The rows are grouped in 3 different ways at once. Each group adds its own fixed numbers to the row, and there is some noise. The rows also spread widely along 11 directions, which tell nothing about the answers.
Known rows, each followed by its group in each grouping:
[ 12.1 -19.1   4.4 -12.3   4.9   8.7   7.4  -9.2  -2.7  -2.1  32.7  15.2
  16.3   5.0 -20.1  -1.4  19.6 -17.2  -1.7   2.7  29.0 -12.3   2.4  -5.1
  -9.8  -1.8   3.7  11.1   3.3  -7.6   0.3   9.7  20.0  -0.8  16.9  -7.4
 -11.6   1.4   6.3   3.2   5.2]  gizo (4) j324
[-14.7  -2.1   8.7   3.6 -11.3  10.3  -9.2  17.7   6.5   5.3  13.0  -2.3
  11.5  15.8   0.7  20.9  -4.8 -19.5  -4.1  -4.2 -13.4  -0.8  -4.4  12.1
  -3.0  -3.0  -2.3  10.6  33.0   1.3 -21.3   4.4   7.4  -3.3   2.2  -0.9
  13.3 -12.4   3.1  12.1 -36.7]  suvu (2) j324
[-13.9  -6.5   5.5  11.4 -11.4  19.0   2.8  10.4  -7.9  17.9  14.6   9.4
  26.1   5.7 -29.9 -19.9   5.7 -29.3   5.3 -10.4  -9.0 -19.4  -1.2  12.2
  -0.1 -17.4  -3.5  18.8  11.6  13.0  22.5   0.7  23.4  17.0 -31.1 -20.4
   2.3   2.9  21.8  -4.2   0.5]  suvu (3) j812
[  3.3   2.0  -1.8  -6.9  -1.6  20.4  13.0   0.4  -8.3  23.7  27.3   8.2
   6.3  -4.9 -26.9 -10.5   3.3   0.7  31.2  -6.0   4.5  -2.4  -0.3  -1.1
 -12.4   8.0  -9.7 -10.6   4.3  -4.9  10.8  -5.3  -9.6   9.2   5.4  -4.8
 -19.2   5.9   1.8  -6.8  26.6]  gizo (4) j417
[  6.5 -15.3   5.5   7.6 -19.3  10.1 -16.3  14.4  -4.4 -22.0  49.1   9.6
  12.8  12.3   3.5  24.7  22.2 -48.8 -24.9 -14.1  17.0  -6.0  14.9   2.1
   3.6 -16.9  10.7  23.3  11.8   8.8  -6.6   2.3  35.1  -2.3   4.9 -14.2
   4.2  -0.3  -3.1  13.6 -24.5]  Meni (1) j724
[  3.7  -3.4   3.6  -9.7  -4.1  12.8 -17.3  -1.5  13.2  -8.9  16.0 -11.7
 -12.1  -6.1   5.8  23.4 -31.5 -13.7   9.1   2.1  11.5  12.0   7.9  -7.0
  -5.3  -1.9  11.9  -6.4  -8.3 -15.4 -34.7  10.2  -7.8 -19.7  29.4  17.7
   9.4 -12.8 -19.8  23.9  -4.9]  Meni (0) j724
[ -3.2   1.7  -2.3  -7.5   1.9  -0.5  11.4  -5.1   1.2  -9.4  11.9  -3.2
  -7.4  16.5  15.6  16.5  -6.2   7.0  -9.1   3.6   8.2  11.3  -6.3 -10.8
  -2.7  -2.7 -13.3  -7.5   5.1 -22.3 -33.4  13.3   6.7  -6.8  29.0  -3.4
  22.0 -17.4   6.1  15.8 -16.7]  gizo (2) j417
[ -8.5  -2.9   9.3   2.7  -3.8  18.1  14.6   2.7  -6.4  17.4  13.8  13.2
   3.4  20.7 -16.2  -2.1  15.1   7.8  22.8  -1.1 -11.9  -3.5   1.1   3.7
  -1.6 -10.0 -10.9 -10.1   4.5  -9.7   5.9  -8.1   2.3  16.8 -15.0  -5.4
  12.6  -0.5  16.8  -8.6  -7.4]  Meni (3) j812
[  6.5  -4.8   6.1  -3.9  -4.6   2.4 -30.0   7.3  15.7  22.0   2.6 -10.7
   1.2 -18.4  -8.3 -20.6 -17.6 -27.7  19.8  -0.2  27.0  -2.0  15.0 -16.8
 -15.7  -3.5   4.1  -2.1 -19.1  -5.1 -12.3  17.1 -17.6 -16.1  27.8  27.3
 -27.1 -13.9 -16.7  21.8  35.6]  Meni (1) j812
[ 14.7 -20.2   9.7  10.0  -6.5  10.0 -11.4  10.0  -3.2  -6.8  32.5  17.4
  -0.6  36.0 -13.1  18.9  38.4 -12.8 -10.2   1.2  12.3  -8.3  15.8 -19.0
  -4.1 -12.5   0.5   6.4   0.1 -11.9   0.4  -2.2  21.3  19.9 -11.8   2.7
   5.7 -10.8  19.9   0.2 -24.2]  suvu (0) j324
[ 13.0 -31.6  24.9   7.4 -12.5  -8.8  -9.6   6.6 -10.3  18.5  10.1  12.7
  -2.9  23.9   4.6  -1.4  31.6  -3.5  20.5 -36.4  -7.3  -9.4  20.0  15.7
  17.2 -17.2 -16.2  -5.3   0.9   2.7  28.3 -24.5  -1.9  36.5  -0.3  -2.2
  -6.6   7.1   6.1  -2.0  10.1]  suvu (2) j724
[  3.8 -29.9  21.7 -31.4  18.7  -5.3  19.2 -23.2   2.6   0.1   0.5  10.5
   0.1  19.5   6.2 -11.5  15.6  18.4  12.2   0.0  23.5 -16.2   6.9   3.9
  16.0 -18.4  -0.8  -8.8 -25.1 -31.3   6.9  11.0  -1.9  12.0  34.0  -2.7
  17.2  -5.6   8.9  13.3  16.6]  suvu (4) j324
[-28.8   5.5  14.1   2.8 -16.1  30.7  -4.6  21.8  -1.6  27.5  15.3  10.4
  23.0   6.0  -5.3   1.7  -0.5 -18.7  17.9 -10.4 -27.1  -5.4  -2.8  36.6
   3.4 -14.5   0.1   5.3  23.8   4.8   1.4  -2.9  -4.5   3.2 -19.8 -10.0
  12.2   3.2   0.9   0.9 -23.5]  gizo (3) j724
[ 14.0 -11.2   0.4   9.4   0.3  17.9  -3.9  -4.8 -19.3  11.2  35.3  16.8
  -2.9   9.6 -16.4  -9.9  34.2 -10.0   4.2  -1.9  25.6  -6.8  10.3  -4.1
 -13.4  -1.1  -8.0 -20.0  -8.8  -5.8   2.1  -8.0  13.9  -2.3   2.8  -6.7
 -17.1   7.3   3.3  -6.7  11.3]  Meni (3) j324
[  7.1 -24.7  12.4   6.4   7.8 -17.9 -10.8  -9.2   6.1  28.5 -12.7  11.5
  14.8   3.2 -25.5 -30.5  11.1 -12.3  10.8  -9.5  21.8 -22.0   2.3   3.8
 -13.7   3.2  -6.7   8.9   4.2  -0.5   6.1   5.7   0.9   5.6   8.5  20.8
 -22.8  -6.0  14.8   4.7  15.8]  suvu (1) j812
[ 23.2 -33.6  21.4   4.6  15.1   8.2 -14.5 -18.0  -3.8  31.1  -3.6  23.9
  -7.8  21.1 -28.3 -24.3  30.5  14.0  35.3   1.2  25.1 -21.3  21.4  -6.2
 -10.7  -3.6   3.6 -12.7 -30.2 -27.7  13.5  -5.3 -14.4  20.4  -3.9  36.1
 -13.2  -5.6   9.3  -1.0  19.0]  suvu (3) j417
[ -2.8   5.3   0.0  -5.8  -8.4  20.4  21.5   9.3  -5.5   5.0  29.6   7.6
  -0.1  20.8 -14.8  19.7  10.5  13.9  20.7   0.3 -16.0   6.6  -3.3  -6.0
  -2.0  -3.9 -14.3  -9.7  12.6 -12.4   3.7  -7.5  -4.6  21.5  -3.3 -12.3
   8.4  -2.0  15.9  -9.3  -7.5]  gizo (0) j417
[ -2.3 -12.3   1.3   9.5   8.2 -13.3   7.0 -12.7 -13.9  20.6   0.9  14.6
   4.8  12.4  -0.3 -27.3  23.3  -1.7  -8.5  -6.8  20.5  -7.6  -7.4   7.5
 -12.3   2.9 -26.2 -12.8   9.9  -6.6  -6.6   3.6  10.5  -5.4  15.4  -7.7
  -8.8  -0.6  19.4  -3.3   4.8]  gizo (3) j724
[-11.2  15.3  -4.7 -11.2 -20.4   5.6  10.5  31.9   4.4  17.3  33.3 -15.0
  11.1  -8.3   1.8   4.6  -2.8 -14.9  16.5  -8.1 -11.8  13.8  -9.2  -1.7
 -12.8   6.3 -23.3  -5.5  36.4  11.4  -3.0   3.9 -13.0  -0.2  21.0 -17.4
 -19.8  -0.4   0.1   2.4  10.2]  Meni (2) j724
[  5.2  -8.5  -4.4  -4.5  -4.0  14.5  20.4  -2.5 -14.1  -6.9  41.0   4.7
  11.5  -2.0 -11.9   0.9  10.4 -17.9  -1.6  -9.3  13.5  -6.6  -7.3   6.8
  -5.4   2.7  -9.1  -1.4  17.1   4.1   5.6  -2.2  24.0  -0.3   8.5 -30.4
  -3.3  13.3   8.9  -0.6   8.1]  suvu (3) j724
[ -4.0 -10.4   5.4   0.7   8.5 -11.2   3.2 -22.2  -1.1   5.1 -15.6  -1.7
  -6.0  12.2   8.9 -15.6 -13.7   3.5  -3.9  -7.5  13.6  -2.2  -4.3  -0.9
   1.9 -12.5 -16.4  -9.2 -15.1 -17.0 -19.9   8.2   8.4  -4.0  22.7  -0.1
  19.8 -13.6   7.9  15.2   6.4]  gizo (2) j812
[  7.8 -15.5  19.8  -1.2  -8.4  21.1   5.2  11.6  -0.5  31.1  17.0  19.9
  10.6  22.6 -41.8  -0.8  28.8   9.3  43.5  -4.8 -15.3 -11.3  10.9  -3.8
  -5.1  -4.1  -6.4   1.7   0.2  -6.1  34.3 -15.8 -12.8  43.2 -26.6   9.3
 -13.8   0.2  21.6 -19.0   6.1]  gizo (1) j324
[-35.3  10.4   4.1  -5.8  -0.2  19.6  32.0  -0.9  -2.5  32.1  -1.6  12.3
  27.3   4.5 -32.0  -7.9 -12.5   7.9  20.9  -2.7 -29.0  -6.5 -27.0  30.8
  -6.4   6.1 -11.9   7.7  39.9   2.5   1.9   1.8  -4.1   9.7 -15.4 -15.9
  13.8   2.7  24.5 -11.4 -21.0]  gizo (4) j417
[ 20.2  -8.7  -8.3  27.1 -12.5  -4.1 -14.8  -3.2 -13.8  -4.4  15.1  -7.0
 -23.8   7.9  -2.0   4.4  -3.1  -7.9  -0.6 -14.6  12.2   6.6   6.5 -25.0
  -9.1   0.4 -22.0 -19.4  -7.4  -2.0  -9.2 -15.4  17.2   6.8   9.1   0.1
  -8.5  -5.5   4.0   1.0  16.3]  suvu (3) j812
[  2.9 -19.2   9.2   4.6 -10.0  -9.0   0.8  -7.6  -7.6  -5.1  11.8   7.0
  12.5  10.6  -2.1   5.8   6.6 -19.6  -6.9 -22.4   5.7  -9.7   0.1  17.7
   7.7 -12.4  -7.5  14.5  10.6   7.0   1.8  -3.0  27.9   8.2  11.7 -14.4
   6.4   3.5   6.0   6.3  -4.1]  gizo (3) j812
[-33.5  17.5  -8.4   8.3 -11.9  16.4   4.2  13.5  -9.9   5.7   9.8  -6.7
   9.5   8.7  23.6 -36.8  -1.5 -28.5 -29.3  -3.6   8.0  -0.3  -1.0 -10.3
  13.5 -42.3 -20.0  -4.8 -25.0  -1.4  -0.5  20.8  25.4  -4.7  -4.2 -43.6
  25.1 -12.4  15.9  16.5  15.4]  gizo (1) j812
[  4.0 -12.1  -7.3 -11.2  19.2  -3.1  25.4 -25.5 -12.0   3.4  19.3   8.8
  -0.9  -5.0   0.1 -19.8   6.7   2.0  -4.6  -1.2  35.2  -2.3 -11.9   8.9
 -14.1  11.5 -16.8 -23.4   5.5 -15.3 -16.8   5.7  10.4 -22.5  36.0 -16.2
  -7.1   9.2   3.9   5.6  16.9]  suvu (4) j724
[ -6.9  -4.3  -2.5  33.1 -13.6   0.1 -18.4   6.5  -2.1  13.4  -3.1  -0.2
  12.5   3.6 -30.4  10.8 -18.9 -25.9  -3.0 -16.2 -14.8  -6.2 -11.4   9.4
 -14.3  12.3  -6.4  21.8  39.1  18.1 -10.9  -6.8  19.2   4.1 -18.2   6.5
  -2.2  -8.2  14.0   0.2 -28.5]  suvu (3) j417

New rows. What belongs after each?
[-10.4 -13.4  19.6  -5.8  -9.3   9.4  -9.4  15.9  -0.9  26.2  10.1   8.3
   9.7   8.9   2.3 -13.8  13.2 -16.3  19.2 -19.8  -6.9 -11.6  10.3  19.1
  11.7 -20.3  -1.8   1.4   2.2  -0.5  18.4  -3.1  -7.0  15.4  -3.0  -5.1
  -1.9   2.7   0.8   4.8   8.7]  suvu (4) j724
[ -5.5   0.9   6.4 -13.2 -25.6  25.9   5.5  16.8   0.9 -11.2  38.7  -5.4
  10.1   2.5  -7.4  32.6 -11.4 -22.6  15.1 -18.0 -18.8   1.7   8.2   9.6
  18.5 -18.1   9.8  18.6  12.6   7.6  12.9  -7.8  12.4  20.6   3.9 -21.6
  15.1   4.2  -7.9   7.3  -6.9]  Meni (4) j417
[ -6.9  -0.9   1.2  -1.1  -2.5  19.2  10.6   5.6  -0.6  20.6  15.3   3.6
  13.4   1.6 -33.3  -3.6  -5.7  -6.1  19.2   0.7  -6.9  -6.2  -9.6   0.8
 -11.6   7.3  -6.4   0.3  22.8   0.4   5.1  -1.3   1.1   9.4  -8.2  -6.1
  -7.5  -1.0  13.7  -4.7  -0.6]  suvu (4) j324
[-10.0   8.9  -4.9   9.3 -16.0  -8.2   0.6  22.9  -4.2   6.6  12.7  -6.9
  -3.5  17.6  19.4   0.8   9.5  -5.4  -8.4  -8.0  -7.5  11.8  -6.3 -12.7
  -4.6  -7.1 -32.2 -11.1  15.7  -1.4  -7.7   5.1   2.3   9.2  11.8 -15.2
   2.0 -13.2  15.9   0.8  -2.7]  gizo (3) j724
[ -0.6 -10.4   2.0  15.1   2.9  -3.9  19.4  -8.0 -16.2  30.4   3.3  22.8
  11.2  18.9 -27.6 -25.0  31.0  12.0   5.7  -9.8   3.6 -10.0 -10.3   3.8
 -12.5   6.2 -32.6 -12.0  15.6   0.6  16.4 -12.1  10.2  19.5  -9.1 -12.1
 -15.8   5.1  33.7 -20.2   7.1]  gizo (1) j324
[ -8.1  -8.2   0.3   8.8  -0.4  -4.5  13.1 -18.8 -10.2  13.5 -12.5   3.6
   6.7   4.4 -12.6 -18.0 -12.6   2.3   2.9 -22.4  -0.2  -8.1  -8.1  13.1
   5.2  -6.4 -18.4   1.5   0.8   0.5   7.1  -5.2  11.9  11.3   2.3 -15.4
   7.4  -1.5  16.9   0.3  13.4]  gizo (1) j417
[ -5.1  -9.1   2.8  15.3  -5.4  -3.4  -9.5   6.0  -0.9  10.8  13.4  12.2
  15.3  12.2 -13.4   0.4  17.0 -24.0 -15.3  -6.7  10.3  -6.1  -3.1   8.5
 -13.4   3.4  -7.0  11.6  28.6   8.6 -13.9   4.5  19.0  -7.0   4.3  -0.6
  -9.2  -5.0  14.7   3.2 -22.3]  Meni (1) j324
[  5.6 -26.6   8.2   7.4   6.2 -25.2 -20.4 -11.3   5.5  17.4 -19.9  -0.1
  11.1  -8.5  -4.1 -33.9  -8.9 -26.7  -5.9 -19.5  28.3 -15.6   1.6   6.7
  -5.1   0.0  -8.0  12.0  -3.1   3.2  -1.4  10.5   6.2 -10.0  23.9  10.8
 -19.1  -8.3   4.5  17.2  23.1]  suvu (1) j724
[ 11.4 -10.8  -3.8 -21.0  14.7  19.0  36.0 -23.8  -6.6 -14.2  27.1   3.5
  -9.2   6.3 -21.2   7.2  -7.9  17.7  18.3   8.3  12.1   0.7  -7.0 -16.8
  -7.3   6.6  -5.4 -14.2  -7.0 -28.3  -2.1  -2.7   7.8   9.4  14.2 -11.6
  13.5   3.2  15.0  -0.1  10.3]  suvu (4) j724
[-15.4  -0.4  -2.0  21.3  -6.1  17.1  -5.0   4.2  -7.4  10.1  12.1   8.9
   7.5   9.2 -18.0   4.2  -5.1 -23.8  -9.2  -7.6  -8.8  -4.3  -8.5  10.8
 -10.9   1.7  -3.4   4.4  27.1   2.9 -14.8  -4.0  21.5  -3.4 -20.3  -6.3
  12.6  -3.1  13.1   0.2 -33.2]  suvu (4) j724
[  8.2 -14.7  10.0   3.2 -10.2 -10.5 -27.3  10.8  15.6   6.7   0.3  -6.0
   6.0   4.9  -2.5  14.4  -8.6 -21.1   4.2 -11.0   5.2  -3.6   7.4  -3.3
  -5.6   2.2   4.0  21.0  16.4   1.3 -15.5   9.7  -1.8   1.3  19.6  22.6
  -7.4 -19.3  -5.1  20.0 -11.1]  suvu (2) j417
[ -6.4  -5.7   6.0   6.9 -11.7   8.8 -27.0  -5.2  10.1 -13.9   8.1  -6.0
   7.4  -6.6  -1.8  36.3 -38.8 -33.5 -10.9 -13.2   3.2   0.3   3.7  23.7
   0.7   2.8  22.5  25.8  20.8   4.5 -40.1   6.3  15.0 -27.2  19.8  17.4
  19.3  -9.8 -20.5  27.0 -39.1]  Meni (1) j417
[ 18.1 -31.1  -4.4  30.6  15.6 -27.1   9.2 -45.1 -23.6  -3.5  -5.3  29.5
  -3.2  22.9 -18.0 -19.5  28.3   1.8 -29.9 -15.9  37.0 -15.6  -7.6   0.8
 -14.5   6.8 -25.6  -7.2   2.1  -6.5 -12.4 -10.7  44.2  -1.4   8.9  -4.4
  -1.0   2.9  31.8  -5.3  -5.7]  gizo (1) j812
[  1.5 -12.6  13.0   0.1  -9.8 -17.8 -21.9  14.6  11.2   5.7   8.9   2.7
  -2.4  17.1  22.9  13.5  12.2 -12.0  -4.3  -7.0   9.1   5.3  10.0   2.6
  -4.1  -7.1 -10.8  -1.2  12.9  -7.7 -23.3   7.9  -9.3  -7.2  31.0  16.6
  -3.9 -15.0  -5.4  15.8 -16.3]  gizo (0) j724
[  5.0 -21.6  -1.0  -0.7  24.1  23.8  22.4 -36.1 -17.8  -0.7  29.8  29.3
  15.8   2.7 -33.2 -19.3  19.6 -14.5 -14.4   7.1  41.5 -22.4  -7.5  13.4
 -19.0   9.4   7.2   0.1   1.6 -14.4 -12.6   6.8  33.1 -22.7  -3.1 -11.7
   4.4  13.8  18.1   1.4 -10.8]  suvu (1) j724
[  3.2  -2.5   6.5 -13.8  -7.6  13.8  14.5   5.0   4.1   7.4   6.5 -12.6
  -7.1   7.7  -8.7   9.8 -18.9  17.4  35.2  -7.1 -12.5   7.2  -0.7  -9.4
   6.8  -1.5 -13.4 -11.8  -2.9 -12.9  10.6  -6.5 -19.2  23.7   9.5  -3.0
   5.4  -4.7   6.0   2.4  17.6]  suvu (1) j324
[ 13.0  -5.6  -2.7  -6.7  11.9   5.3  -7.7 -11.8   7.5  -3.6  15.5  -7.5
 -17.8  -1.0   0.1  12.1 -16.9   7.1  13.3  19.3  29.3   9.9   1.0 -17.8
 -24.5  18.0   0.6 -23.9  -4.2 -30.4 -45.7  11.2 -11.9 -25.4  38.8  29.4
  -2.9 -12.3 -12.6  17.9   0.0]  suvu (3) j812
[ 26.4 -25.5  16.7 -29.9  -5.8  -6.5  18.4   1.1  15.8  -2.8  19.7  -6.5
   3.5   4.2 -23.7  32.0  -5.6  19.2  44.9 -10.6  -2.7  -0.3   3.7  -1.9
   0.7  14.4  -6.1   6.9  16.4  -7.3  16.6 -10.6 -21.5  30.4  36.4  12.0
 -17.1   1.8   0.1   2.4  18.5]  suvu (1) j324
[ 15.9 -28.1   7.4   8.0   1.8 -18.7   3.0  -7.9 -11.4   0.5   5.1  11.1
  -5.4  26.1  -5.8  -4.2  29.1  -1.0  -6.8 -15.0  15.7 -12.5   6.8 -11.7
   7.1  -8.2 -19.7  -3.4  -2.6  -8.5  12.1  -8.4  21.3  25.9  10.0  -6.6
  -0.8  -6.4  23.2  -2.5   7.2]  suvu (4) j324
[ -9.9  -9.7  11.7  19.9  -6.0  -1.1 -45.4   2.8   7.2  12.7 -10.0   5.3
   1.3  11.6  13.7 -14.8  -7.0 -37.4 -19.1  -7.3  16.6  -8.5  15.6   1.6
   2.6 -28.1   6.3   7.4 -21.4  -6.6 -26.5  16.8   9.9 -17.5   1.7  17.5
  12.6 -23.1  -6.5  25.3 -11.5]  gizo (0) j812
[  6.5 -10.5  -3.1   6.1   7.7  15.8  -4.5 -16.6  -8.7  -7.8  32.0  16.5
   2.9   6.6  -9.0   3.1   8.5 -22.0 -14.4   4.8  33.6  -5.3   3.9   1.5
 -13.9  -4.9   4.1  -5.7  -6.6 -12.6 -29.3   6.4  24.9 -26.3  12.9  -2.5
   5.3   0.8  -3.6   9.4 -10.3]  gizo (0) j812
[ 17.9 -21.9   0.2  12.3  -8.8 -15.8   7.4 -10.9  -7.7  -9.6  21.3   7.6
   5.1   9.2 -26.0  29.5   7.2 -10.7   2.0 -21.9   2.4  -3.0  -5.9   6.0
 -11.4  15.3 -13.0  14.0  38.9  13.8  -9.6 -19.4  27.8   9.9  12.6  -2.5
 -10.3   7.0  10.5  -4.3 -15.9]  Meni (2) j812
[  2.2 -20.2  23.4  -1.8 -15.8  17.9 -10.2  -1.5  12.3  -9.2   9.1   6.1
  -0.9  17.9 -19.3  50.8 -20.9  -7.8  27.6 -15.4 -30.2  -2.4   9.4  14.2
   9.5  -6.2  20.2  20.9  11.6 -10.4  -4.4 -14.8   0.5  26.9 -10.6  23.5
  27.3  -7.7  -4.4   6.5 -39.0]  gizo (4) j724
[-17.5  -4.2   8.8 -19.1   1.8   6.9  19.4  -5.2   7.5  10.2  -3.1   0.5
  17.9   4.1 -14.8  -0.6 -17.9   2.3  13.5  -0.5 -10.5  -5.5 -14.4  13.7
   3.2  -4.1  -4.2   8.5  15.3  -8.0  -4.0  10.6  -0.9   5.9  14.4  -8.6
  14.6  -6.8  11.7   6.4  -5.3]  gizo (4) j324
[ 12.3 -20.1  11.2  -2.9  -8.4 -11.6  -2.8  -8.7   1.4   2.5   3.6  -1.6
   2.5   3.3  -8.4  10.9  -7.2  -0.5  15.5 -20.3   2.0  -3.7   4.6   7.8
   2.9  -0.1  -5.9  10.5   6.6   0.2   4.8  -3.8   1.8  14.6  23.6   6.1
  -4.3  -3.4  -1.9   7.1  10.2]  gizo (3) j417
[-21.1  27.9 -13.4 -22.0  -6.4  28.9  39.2  22.3   2.8  20.0  22.9 -19.3
   8.4  -8.0 -12.8 -14.8 -19.3  10.5  28.6  11.9 -14.1  11.0 -16.9 -19.4
  -7.2   0.5 -26.4 -10.9  10.6  -8.7  13.9  15.6 -19.5  13.5   6.9 -29.0
  -3.6  -4.7  18.2  -1.4  31.7]  suvu (1) j417
[ -4.0  12.1  -3.2 -15.4 -12.7   8.0  13.3  10.3   5.2   6.4   9.6 -19.3
 -12.7   3.3   7.9   6.3 -23.7  12.4  26.5  -5.7 -11.9  17.0  -0.9 -20.9
   5.7  -7.6 -19.2 -15.3  -9.0 -13.4   0.8   2.8 -19.0  17.2  23.6  -7.0
   6.6 -13.7   0.1   8.2  26.5]  gizo (4) j417
[  6.7 -15.6   2.8  20.1  -0.3 -22.0 -19.8  -6.6   5.2  22.1 -38.3 -14.5
 -12.8  -0.5  -9.7 -25.9 -27.3  -1.8  12.9 -14.1   3.0  -0.1  -2.2 -18.1
  -9.2   6.4 -20.7  -7.2  -9.1  -4.1  -2.0   0.9  -8.6  11.2   9.8  24.3
  -9.7 -22.5  13.9   6.1  24.4]  suvu (3) j724
[ -3.5  -2.8   0.4   9.5   0.6  17.0  -4.7  -5.9  -9.4  22.3   7.9   9.1
   3.6   0.9 -15.7 -16.1  -4.0  -8.9   8.1  -6.2   9.1  -4.8   0.6   4.9
  -6.1  -4.2  -5.8  -6.4  -5.3  -3.4  -2.9  -0.1   2.7  -4.7  -4.8  -0.9
  -3.5  -1.2   4.8   1.0   8.7]  gizo (0) j417
[ 15.4 -26.1   6.8 -34.4  31.6   5.5  43.1 -34.6  -8.3   5.7  31.5  27.5
   5.4  14.3 -18.6 -39.3  49.7  19.7   9.5  19.3  56.5 -18.5   4.2 -17.6
  -7.5 -13.8  -9.3 -18.4 -36.2 -36.3  12.8  17.7   9.8   0.4  27.2 -15.6
  -3.2   6.4  23.1  -1.6  41.9]  Meni (0) j812
[ -0.5   4.8  -6.0  18.2 -22.5   0.7 -10.9  25.9  -2.5   5.9  15.7 -10.0
   3.1   7.4  -5.5  10.5  -3.0 -21.1  -6.2 -13.2  -8.3   4.1  -2.8 -13.8
  -5.7   0.9 -21.3   3.3  23.1  13.6   1.6  -4.3  11.7  11.6  -1.6 -11.6
 -10.2  -9.8  12.7   0.3  -2.6]  suvu (1) j324
[ -8.6   2.1  -1.4  23.3 -14.7  20.9  -2.9   9.8 -16.8   4.1  30.1  10.8
   2.6  16.5  -5.8  14.5  12.5 -20.8  -8.0 -16.2  -9.2  -0.1   3.0  11.9
   0.1  -8.4  -9.2   0.6  21.0   8.5  -8.7 -13.5  24.8   4.0 -16.4 -15.5
  11.7   0.9   7.7  -1.0 -27.9]  Meni (2) j417
[-11.3  -1.5  12.2 -18.2  -6.3  12.0  15.9  10.3  10.5   7.4   9.2  -7.8
   2.9  11.7   0.6  17.4  -8.7  11.9  27.9   2.7 -20.7   4.6  -6.0   2.0
   2.7  -1.5  -7.8  -2.8  17.5 -15.0  -2.6   5.0 -18.4  14.3   8.7  -1.4
  17.8  -9.5  10.6   5.5 -12.2]  suvu (3) j724
[-18.3   8.8  -4.8  21.0 -14.7   4.5 -15.7  25.7  -4.6  22.0  22.0   5.9
  12.4   3.5  -3.6  -0.1  10.3 -34.5 -11.6  -8.5  -3.0   2.8  -6.2   8.4
 -19.6   5.9 -13.7  -0.5  41.8  13.6 -19.1   1.5  11.5 -14.3  -2.1  -5.1
 -13.8  -3.3   4.1   0.2 -24.6]  Meni (4) j724
